The first 8 rows are patterns. Each new row is the sum of 2 different patterns, raised or lowered, with some noise. Before adding, each is slid sideways (what falls off one end comes back at the other) and multiplied by a number that may be negative. Names go in the order of the patterns.
Known rows, each followed by the names of its patterns:
[ 0.87 -0.93  1.86  1.26  1.55 -0.45 -0.02 -1.43  1.96  1.95 -1.12  0.38
  2.89  4.07  1.03 -2.01 -1.19  0.94 -1.27  1.32  1.35 -2.50 -1.13  4.04
  1.67  2.04 -0.76  0.63 -0.38  1.75  2.69  0.93 -2.72]	F
[-0.88 -0.18  4.56 -2.03  1.32  1.56  1.59 -0.09 -1.37 -1.37 -2.04  0.40
 -0.62  0.93 -0.51  3.51  1.95 -0.27  4.06  1.30  1.16  2.35 -1.85  1.54
  1.19  0.10  1.18  1.37 -0.85  1.49 -1.46 -1.40 -2.05]	K
[ 2.80 -0.21 -0.29  1.79  1.00  1.72  1.16  0.44 -2.33 -1.08  0.61  0.30
 -1.45  0.27 -0.15  1.32 -0.97  0.32  0.38  2.83  0.91  2.75  0.61 -0.36
  0.14  0.12  1.50 -0.73 -1.29  0.12  0.14  0.00 -1.48]	P
[ 0.23 -0.52 -0.43 -1.42  1.95  2.52  1.81 -1.13 -1.38  1.54  1.24 -2.05
  1.25 -1.05  1.99  3.70  1.35 -0.95 -0.96 -1.82  0.35  0.55 -1.45 -2.00
 -0.08  3.22  0.52 -0.11  0.61  2.34  2.93  1.12 -2.13]	T
[ 1.54 -1.09  1.71 -0.07  1.40  1.32 -1.84 -1.18  3.35 -1.85  2.21 -0.49
 -1.39 -1.40 -0.16 -1.10  1.03 -0.76 -0.18  0.35 -1.81  2.18  1.09  0.32
  0.73 -1.87 -0.85 -0.61  1.35 -1.75 -1.42  1.09 -1.50]	X
[ 0.13 -2.40  1.54  2.79  0.37  1.59  0.71 -0.54 -1.60 -3.06 -0.60  2.86
 -1.56 -1.12 -1.71  0.45 -2.03  3.36  1.15 -2.25 -2.73  2.41  2.93  0.50
  0.62  1.41 -2.39 -2.43 -2.27  1.55  1.69 -0.14  0.29]	N
[-1.09  1.45  0.30 -1.38  1.54  0.50 -2.28 -0.18 -2.57  1.89 -0.83  1.34
  0.32  1.05  0.75 -0.64 -2.20  0.45 -0.55  2.07  1.84  1.32 -0.31  0.89
  0.45  1.95 -1.74  1.67  0.40  0.03 -3.60  2.05 -1.41]	J
[ 0.19  0.64  1.00  1.38 -1.91 -1.38 -1.23  0.83 -1.12 -0.58  1.94  0.41
 -2.00 -0.55 -1.40  0.33 -0.61  0.22 -1.06 -2.58  0.89  2.18 -0.28  2.04
  1.77  1.73 -0.32 -0.02 -0.75 -0.15 -0.31  0.09  1.07]	B

New rows, each followed by the names of its patterns:
[-2.17 -3.04 -4.06  0.17 -1.23 -5.09 -2.45 -4.50 -3.47 -1.21 -0.60 -1.94
 -1.13 -3.84 -0.84 -0.97 -2.43 -0.60 -3.83 -2.00 -4.19 -2.42 -0.24 -2.52
 -2.24 -4.30 -1.28 -1.10 -1.45 -0.04 -3.74 -1.22 -2.52]	P X
[ 1.06  1.57  2.56  2.13  1.75  3.22  3.59  5.51  4.50 -0.25  2.50  3.50
  2.72  1.17  3.11  0.16  1.67  4.68  4.65  0.91  0.23  1.54  1.97  1.02
  3.79  3.59  5.31  2.19  1.93  2.10  2.99  2.78  3.20]	N B
[ 0.11 -2.37 -2.80 -1.29  2.47 -0.34  0.86 -1.44 -0.72 -0.54 -1.09 -1.13
  0.26 -1.46 -2.88  0.43  0.89 -2.67 -5.47 -1.52  0.79  1.18 -1.53  1.13
 -2.24 -3.29  2.75  2.41 -4.23 -0.23 -0.90  1.79 -0.99]	F B
[ 1.82 -1.12  2.45  3.58  3.78  2.13  2.36 -0.49  1.61  3.21  4.47  1.10
  2.13  0.55  3.28  2.07  3.83 -0.40  1.86  1.86  3.83 -1.43  4.30 -0.14
  0.51  2.31  2.57  1.00  4.19  1.33 -0.85  2.61 -0.14]	F J
[ 1.98  1.87  1.98  2.15  1.84 -1.56  3.03  3.89  0.37  2.35  2.85  0.88
  0.42 -1.84  0.88  3.56  0.27  1.39 -0.96  0.39 -0.59  3.04  1.17 -1.91
 -1.27  3.25  4.13  1.65  1.83  2.38 -1.65 -1.22 -1.29]	N B
[ 2.35  0.29  0.67  1.72  5.89  0.94  2.44  2.31  3.25  1.68  0.61 -0.49
  1.81  1.98  1.00  3.71  1.94  6.09  4.23  1.76  3.83  2.24  3.16  4.01
 -0.85  3.26  2.73  2.70  2.17  3.13  1.21  4.94  1.03]	K P
[ 2.79  1.84 -2.00 -2.43 -0.18  0.75 -1.19 -1.22 -5.07 -2.02  2.84  1.01
 -1.23 -1.65  0.60 -2.53 -3.59 -0.62  2.12  2.21 -2.70 -2.46  1.65 -1.65
  0.57 -0.76 -4.78 -3.24  0.29 -0.38  0.90 -0.42  0.11]	T N
[ 0.21 -3.24 -2.46 -2.89 -0.44 -2.33 -1.59 -1.36  0.58 -1.10 -2.19 -2.46
 -1.83 -3.77 -4.38 -3.26  0.61  0.49 -1.16 -1.70 -3.39 -1.61  0.47 -2.33
 -3.31 -3.44 -1.69  0.97 -1.30 -2.13 -3.41 -4.39 -2.08]	F T
[-1.45  0.48 -5.90 -5.89 -2.77 -1.08 -3.41 -6.06 -2.74  0.06 -2.78 -1.72
  1.48 -3.02 -2.01  1.01 -1.43 -7.21 -6.11 -4.46  1.03 -3.88 -2.63 -5.07
 -4.23 -4.56  3.34 -1.91 -2.94 -6.12 -1.30 -1.11 -1.18]	F N
[-0.45  4.41  1.92  1.25  3.87  2.39  3.67  5.34  2.66  2.09  1.76  0.93
  3.62  1.47  0.73  0.68  1.86  5.45  3.21  2.57  1.95  4.84  5.02  2.39
  1.77  1.56  2.51  0.99  1.35  2.80  3.23  4.54  2.26]	T X
[ 0.81  2.74 -0.39  0.89  1.20 -0.31  0.17  0.73  0.92  1.19  2.53  0.53
  2.72  0.04  0.17 -0.17  1.63  0.47  1.12  0.91  2.20  0.42  1.61  0.90
 -0.54 -0.98  1.00 -0.68 -0.37 -1.14  1.84  0.00  0.97]	J B
[-0.42 -0.51  0.24 -1.08  0.60  1.49  0.64  5.89  3.24  2.58  1.10  2.96
  2.75  1.78 -1.06  1.28  1.62  0.79  0.42  3.73  4.58  0.64 -1.41 -1.51
  3.21  0.86 -1.43  3.99  0.43  0.78  3.61  0.76  0.48]	T B
[-0.44 -1.34  0.59  0.54 -0.50 -2.58  1.32 -0.25 -1.31 -1.79  2.01  1.27
  1.00 -2.36 -0.92  0.44  0.17 -4.27 -0.11 -3.37  0.65  2.59  0.43 -1.42
 -2.40 -1.56  0.58 -0.25 -1.83 -2.13  0.39  0.05  0.04]	P T
[-2.41 -1.86 -2.98 -0.02 -2.80 -0.70 -0.30 -1.07 -2.36  0.32 -1.69 -0.78
 -0.08  1.67  0.02 -0.10 -4.44  0.93 -2.01 -1.50 -0.75 -1.36 -1.03  0.29
 -0.44 -2.09 -1.37 -1.50 -0.53 -3.03 -2.22 -0.52 -4.11]	K B
[-3.85 -3.75 -2.27  2.50  0.45 -0.33  1.09 -0.79 -1.01  1.76 -0.19 -3.41
 -1.91 -0.96  1.37 -0.10  0.02 -1.27 -2.26 -0.09  1.32 -0.13  0.85 -1.83
 -3.02 -0.49 -0.50 -0.59  1.82 -1.69 -2.55  1.57 -0.23]	F J
[3.13 3.23 2.75 3.33 2.48 2.93 1.84 5.28 1.44 3.23 3.84 3.17 1.60 4.30
 2.05 0.51 2.67 3.10 2.02 2.40 2.96 1.19 3.15 0.59 3.69 2.32 4.96 3.22
 4.81 3.26 2.02 1.34 2.83]	P J
[ 0.85  0.44  3.99  3.31  2.69  2.58  0.17  5.13  4.81  2.93  4.33  1.96
 -0.11  7.26  2.34  0.47  0.45  1.32  4.17  4.29  3.39  0.73  3.11  4.21
  3.48 -0.77  1.20  4.65  1.07  2.17 -0.11  0.64  3.86]	K T
[-0.21  2.17 -2.23  0.61  3.76  4.53 -1.60 -1.48  0.01  0.57 -2.17  2.24
  3.38  1.23 -1.14 -1.24 -0.04  1.57  0.11  2.68 -0.55 -2.28 -0.03 -0.13
 -0.46  2.15  3.12  4.83  1.97 -1.73  0.27  2.98  1.94]	K N
[ 4.23  0.59  7.30  3.82  1.11  4.16 -1.91  5.23  2.46  3.37  3.54  4.35
  2.06  2.94 -1.26  1.22 -0.32  3.22  3.58  7.54 -0.06  4.23  4.08  5.47
  0.43  2.33  1.20  0.21 -0.74  3.36  1.70  0.73  6.69]	K J
[-3.21 -3.23 -5.07 -2.76 -3.94  0.32 -2.30 -4.31 -4.91 -0.05 -0.66 -2.03
 -1.83 -0.02 -3.98 -3.17 -4.13 -1.46 -1.10 -2.65 -1.62 -2.78 -5.13 -1.20
 -0.25 -2.18 -1.99 -0.58 -3.08 -3.98 -4.17 -2.58  0.64]	P N
[-1.07 -3.04 -5.53  0.59 -1.24 -2.34 -0.77 -1.03 -4.05 -2.29 -2.92 -2.47
 -1.14 -3.50 -0.70 -2.35 -2.45 -0.92  0.10 -1.34 -1.48 -2.88 -2.06 -3.12
 -2.33 -1.18  0.36 -3.02 -2.00 -2.60 -0.58 -4.08  0.77]	N J
[-0.63 -3.34 -0.66 -1.40 -2.11 -0.93 -0.38  0.15 -0.76 -0.85 -2.03 -0.86
 -2.13  1.12  1.54 -2.67 -3.89  1.71 -0.65 -0.29 -3.15  0.35 -0.04  1.04
 -0.28 -1.73 -2.53  0.03 -3.73  0.78 -1.30  1.07  0.74]	F T
[ 0.32  1.72 -0.47  3.04 -0.75 -3.41 -0.60 -2.06  1.96  2.87  0.64 -0.29
 -2.44 -3.59  0.22  1.80 -2.39 -0.48  0.46  5.19 -1.07 -2.78 -1.63  4.01
 -3.57  2.22  1.89 -4.29 -1.82  4.83 -0.29  1.05  0.94]	F J
[ 2.53  2.09  1.78  0.35 -0.62  0.60  0.60  1.17  0.76  3.03  1.08  0.86
 -1.00  1.42  0.34  4.10  2.32  1.98  0.63  2.45  1.65  1.86  1.67  0.13
 -0.84  1.78  2.23  1.08 -2.31  3.87 -0.09  1.35  3.10]	F P
[ 2.21  1.09  2.84 -1.53  0.51  0.72  4.62  0.21  2.00  2.45 -0.68  2.54
  0.15  3.76  0.19  1.06  2.23 -0.51 -0.07  2.65  1.79  2.78  0.23  1.26
  0.62  2.33  1.01  2.23 -1.72 -0.18  1.77 -0.42  1.63]	P X
[-2.35 -0.20 -1.55  1.34 -0.05 -1.63  0.08  0.80  0.42 -6.63 -1.30 -0.64
 -3.28 -4.11 -5.32 -3.14  0.47  1.00  0.46 -1.17 -0.01 -1.43 -3.54 -2.54
 -1.22  1.14 -2.65 -2.48 -1.87 -3.00 -2.63 -3.35 -4.03]	P T
[ 2.65  1.62  3.89  3.85  0.44  1.78  0.72  4.15  1.96  2.87  4.51  3.34
  3.06  3.13  1.38  3.88  2.90  4.57  2.65  3.10  2.72  3.54  2.15  4.41
  1.12  4.73  2.42  2.90 -0.02  5.92  1.95  3.44  4.08]	P J
[ 4.01 -2.81  2.64  0.44 -0.81 -1.98 -0.97 -0.91  3.01  0.01  0.90  1.40
 -0.10  1.77  0.37  0.09  2.13 -0.12 -0.92 -0.49  3.23 -1.64  0.13  0.73
 -2.72  1.56  0.29  2.91  1.80  1.87  1.79 -0.07  0.87]	T X
[ 0.52 -1.06 -1.66  0.36 -3.80 -0.34 -1.38 -3.24 -0.24  0.72 -2.76  0.62
 -2.02 -2.03 -3.76 -2.60 -2.44  2.04 -3.76 -0.60  0.14 -0.38 -1.54 -2.36
 -2.20 -4.67 -2.24 -3.01 -0.56 -2.85  0.88  1.04 -1.79]	K B
[-0.14  0.59 -0.52 -0.68 -1.52 -0.84 -0.95 -0.28 -0.89  1.13  0.06 -1.23
 -3.46 -0.41 -0.18  2.89 -2.13  1.09 -1.60 -0.40  0.44 -0.02 -2.77 -3.54
 -0.77 -1.43 -0.95  0.27  2.66  1.71 -1.73  0.70  0.15]	K N
[ 1.06  0.33 -0.51 -2.37 -0.30  0.24  0.66 -2.50 -0.64 -0.67 -2.96  0.30
 -0.28 -3.30 -0.06 -1.95 -0.44 -0.53 -0.56 -1.77 -1.06 -1.39  1.86  0.05
  1.33 -0.63 -0.73 -3.33  1.08 -0.84 -0.39 -1.97 -1.07]	F K
[ 1.02 -1.43  0.76 -3.23 -3.10 -1.37  0.54 -1.61 -3.86 -3.48 -2.88 -1.54
 -4.16 -6.46 -5.44 -0.36 -0.56 -0.40 -1.89  0.45 -4.46 -5.01 -1.85  0.15
 -3.14 -4.26 -4.26  0.74 -3.27 -0.49 -4.78 -7.02 -3.64]	F T
[ 1.72 -1.84 -0.12 -0.01 -0.22 -2.52  4.73 -2.86  2.54  2.31  2.56 -0.61
 -1.53 -2.62 -0.67  1.74 -1.65  0.96  1.51  6.33  2.52 -2.10  2.75  1.84
 -0.09  3.13 -0.91 -0.72 -0.03  3.08  2.19  2.69 -1.61]	F K
[-3.05 -0.45 -5.31 -3.99 -0.52 -2.00 -2.71 -4.63 -1.58 -2.83 -2.20 -0.39
 -2.35 -2.11 -0.98 -4.48 -0.86 -2.96 -3.40 -2.02 -3.32 -4.59 -1.91 -3.73
 -2.84 -1.97 -2.84  0.61 -1.41 -3.69 -1.13 -3.04 -2.07]	X N
[ 0.31 -3.28  0.75  1.67  0.35 -0.71  1.71 -1.83  0.91 -1.02 -2.39  0.79
 -1.87 -0.82  0.31 -1.10  1.14  1.24  1.17 -1.43 -0.22  0.78 -1.26  0.84
 -2.79 -0.73 -2.46  0.79 -1.73 -1.26  1.62  1.51 -4.34]	T X
[ 0.43  0.80  0.40 -0.55  3.37  0.22  1.88  1.56  1.13  1.33  1.59  2.54
  3.89  3.32  4.14  1.59  1.69 -1.72  4.58  0.05  0.03  1.66  1.20  4.20
  2.46  4.79  1.77  3.51  2.34  1.38 -1.26  2.71  1.11]	K X
[ 0.67 -0.28 -1.22 -5.08 -0.59 -4.20 -2.47 -2.27 -4.07 -5.66 -3.94 -2.42
  1.32 -5.23 -5.23 -2.63 -3.60 -4.30  0.24 -1.62  0.62 -2.18 -1.73 -1.38
 -2.22 -6.01  1.21 -4.33 -5.35 -3.70 -3.24 -1.53 -0.74]	K N
[ 0.02 -2.48  2.40 -1.89 -1.90  0.31 -1.33 -1.84 -0.71 -3.37  0.50 -1.56
 -1.77 -2.59 -2.20 -3.76 -0.85 -4.01 -3.66 -5.22 -1.82 -3.47  1.35 -3.97
  1.19 -2.26 -0.01 -1.56 -4.30 -3.64 -3.08 -2.87 -3.03]	K J
[-0.53  0.10  1.52 -3.26 -1.09 -1.50 -2.50 -5.14 -4.93 -1.98  5.04 -2.01
 -0.48  1.58 -0.45 -2.12 -0.25 -1.39 -6.06 -1.89 -3.16  0.52 -1.92  2.65
 -0.35 -3.26  2.22  2.41 -0.52  2.00 -4.18 -0.46 -0.95]	F K
[ 2.10  1.20 -1.36 -2.09  0.96  4.87  3.53  0.93  2.99  1.59  0.70  4.26
  2.30 -0.99  0.38  0.06  1.28  1.12  1.01  0.23 -0.09  1.12  4.26  0.54
  3.20  1.11  0.89  0.58  2.48  2.72  1.88  0.42  0.47]	F P
[-0.66 -2.89 -3.60 -2.01 -2.50 -0.11 -0.99 -2.24 -2.88 -2.85 -2.83 -1.64
 -3.09 -3.74 -1.44 -1.86 -2.74 -2.64 -2.40 -0.07 -0.29 -1.44 -4.24 -1.35
 -1.90 -3.23 -2.35 -2.18 -0.43 -2.38 -2.98 -3.87 -2.28]	T X
[ 2.46  0.68  0.53  0.43  1.32  0.64 -0.37  1.71  0.90  2.94  0.73  3.48
  3.02  1.52  3.31  3.21  1.63  2.90  2.10 -1.00  0.62  2.36  0.84  0.53
  0.54  0.17  1.14 -0.30  1.24  3.80  2.53  2.51  4.39]	K P
[ 3.13  2.57  2.78  1.85  4.83  0.53  2.57 -0.02  2.69  1.03  1.14 -0.25
  2.44 -0.81  1.75  1.06  0.77  1.15  0.74  2.10  2.88  0.68  2.87  0.94
  3.08 -0.58  4.29  1.02  1.11  1.74 -0.47  0.65  2.42]	P J
[ 3.48  3.84  1.99  0.80  3.61  0.82  4.46  3.58  2.84  0.26  3.59  1.54
 -0.74 -0.22  5.21  0.73  4.63  1.96  1.37  1.08  1.21  1.22  2.50  0.73
  0.89  4.19  1.97  5.04  2.44  3.37  3.32 -0.93  1.23]	X B
[ 2.28  2.63 -1.07  1.07  1.65 -3.69 -2.09 -3.90  1.58 -0.07 -0.80 -1.27
 -1.41 -1.75  1.67 -0.15  0.92 -0.55  0.43 -0.24 -1.35 -3.54 -0.46  1.56
 -1.62 -1.61 -2.61  1.01 -4.03  1.98  0.24 -3.34 -2.07]	X N
[-1.63 -0.81  1.87 -1.44 -1.52 -1.67 -1.22 -0.43 -1.05 -2.80 -3.01  0.44
 -2.15  0.18 -2.50 -1.26 -0.67 -0.62  1.93  0.88 -0.55  0.03 -1.30  1.07
 -0.29 -2.98 -0.66 -0.10 -1.91 -1.59 -3.65 -2.50 -0.94]	K T
[-1.01  0.85 -2.09 -0.71  0.53  0.29 -1.39 -2.72 -1.76 -0.28  0.63 -0.45
 -2.22 -0.76 -1.54 -1.36 -3.18 -4.29 -1.60 -0.19  0.17  0.37 -0.98 -1.25
 -0.52  0.28 -1.20 -3.64 -2.03  0.32 -0.53 -1.78 -3.32]	T B
[ 0.62 -0.55 -0.92  2.92 -0.80  3.54 -0.01 -2.86  1.76  2.13  2.10  3.54
 -0.85  0.98  2.60  2.39  1.32 -1.56 -0.34  1.51 -0.78 -2.33 -3.25 -0.90
  2.32  2.98 -0.17  1.65  2.75 -0.36 -1.71 -1.77  0.71]	K T
[-0.09  0.80 -2.63  1.24 -1.34  1.21 -1.77 -0.68 -4.48 -0.79 -0.02 -0.73
 -4.58  0.78 -1.93  0.35  1.49  0.12 -0.31 -0.39 -1.41 -2.13 -1.69 -0.99
 -1.52 -3.48 -2.44 -2.49 -0.43 -0.11 -0.77 -0.36 -2.66]	K X
[-3.25  1.11 -1.34 -0.27 -2.16 -0.44  0.99  1.73 -2.26 -0.36 -0.74 -1.22
  1.77  1.48 -0.34 -1.43 -0.70  1.39 -0.56  3.41  0.21  0.59  1.06 -1.21
  1.09 -0.90  1.62  0.30  2.62  1.65 -0.94  0.14  4.78]	X B
[ 4.66 -1.81 -2.03  2.87 -0.18  2.75 -0.04  3.42  2.77  1.39 -2.55  1.89
  2.72  4.84  0.35  3.53 -3.97 -1.62  2.05  4.07 -1.96 -2.09 -1.24  2.14
 -1.80  3.00  3.36  6.58 -2.21  0.79  2.25 -0.48  0.66]	N J
[ 1.03  1.46 -0.55  0.93 -0.20  0.20 -0.88  0.96  1.65 -0.34  1.41  0.19
  1.75 -2.40 -1.14 -1.71  0.12 -0.04  0.16  0.12  1.25 -2.81 -0.15 -0.47
  0.87 -0.38  0.77 -1.35 -1.81  0.97  1.83  0.68  0.83]	X B
[ 2.98  1.56  2.08  2.48  2.41  1.47  2.99  1.86  4.55  4.61  2.24 -0.21
  0.86  1.93  5.35  2.91  0.31  4.43  4.06  7.14  1.62 -2.58  0.01  4.08
  1.87  5.03  3.32 -0.56  2.40  7.93  3.97  1.65  1.19]	F T
[ 0.40  0.18 -0.63 -1.38 -3.35 -1.98  1.14 -1.01 -3.28 -1.60 -2.32 -0.05
 -2.54  1.57  0.17  1.18 -0.78 -3.27 -1.77  1.44 -2.40  1.85 -2.15 -3.42
 -2.19 -1.93 -2.10  0.10 -0.76  0.44 -0.34 -3.80  1.48]	X N
[ 0.96 -2.99  1.84 -0.96 -0.73 -3.20 -0.52  0.33 -0.47  0.99  0.33 -3.39
 -0.07 -0.75 -1.10 -2.41 -3.99  2.07 -2.69  2.05 -1.34  1.97  0.08  0.24
 -1.10 -1.97 -2.12  4.41 -0.72  2.64 -1.31 -1.06 -1.37]	X J
[2.61 2.94 3.29 5.59 4.40 3.09 1.76 1.16 3.29 1.63 3.24 3.57 1.83 0.91
 2.11 1.29 1.64 4.26 2.53 1.37 1.73 4.08 5.72 3.21 4.57 2.21 3.11 2.74
 2.70 0.70 2.61 2.13 3.62]	P B
[ 0.10  2.19  2.50  3.06  2.27 -0.02 -1.32 -1.59  0.13  2.07  2.64  0.23
 -0.04  0.88  1.14  1.84  3.73  0.55  1.66  0.97  1.16  0.17 -0.10 -0.21
  2.25  0.89  0.27 -1.54 -0.69 -0.75  4.71  2.75 -0.78]	F N
[ 1.73  1.01  3.93  2.45  0.93  2.71  1.35  1.41  0.08  1.61  2.86  1.59
  1.89  3.16  0.79  0.40  0.99  2.01  3.42  2.17  1.86  1.51 -0.04  4.00
  2.74  2.79  3.97  3.55  0.98  2.98  1.01  0.47  2.75]	J B
[-0.95 -4.30 -1.99 -2.79 -3.90 -4.08  0.16 -5.01 -2.88 -2.39 -2.07 -3.98
 -1.23 -2.13 -0.55 -3.53 -2.82 -2.95 -4.21 -1.11 -1.65 -1.62 -1.88 -3.60
 -2.51 -2.10 -3.01 -5.24 -4.79 -1.19 -4.73 -1.85 -2.05]	X B
[-0.12 -2.88 -0.23 -1.10 -3.24  1.12 -1.92 -0.97 -0.75 -3.75 -2.22 -1.94
 -1.26 -2.90 -4.00 -1.69 -4.41 -0.98 -3.13  1.75 -3.02 -0.09 -0.07 -2.93
 -3.19  0.40 -4.46 -0.91 -2.31 -3.60 -2.87 -2.38 -1.35]	K X
[ 1.20 -1.53 -1.01  1.07  1.79 -1.88  2.87 -2.17 -0.26  2.30  1.45 -0.96
 -0.99 -0.71  2.34  1.50 -0.21  2.71 -1.81 -1.00  1.95  0.69 -0.37  0.29
 -0.13  0.09  1.52  1.87 -1.22  0.14 -1.03  3.11 -1.14]	F X
[-4.04 -0.30 -3.20 -1.63 -4.28 -2.68 -2.73 -2.49 -4.04 -1.91 -1.58 -0.29
  1.09 -0.67 -6.55 -0.21 -1.73 -3.42 -3.10 -2.81  0.28 -0.87 -0.21 -4.55
 -2.13 -5.02 -1.88 -4.65 -3.66 -1.63 -6.73 -2.31 -1.71]	K P
[-0.43  0.72 -3.09 -0.71 -3.58 -5.23 -3.57 -0.30 -2.51 -1.50 -4.11 -0.08
 -3.77 -1.60 -0.20  0.49 -5.60 -0.61 -2.61 -4.77 -3.71 -0.65 -3.48 -2.00
  0.05 -1.70  0.05 -4.53 -1.45 -3.85 -3.13 -4.07 -1.45]	J B
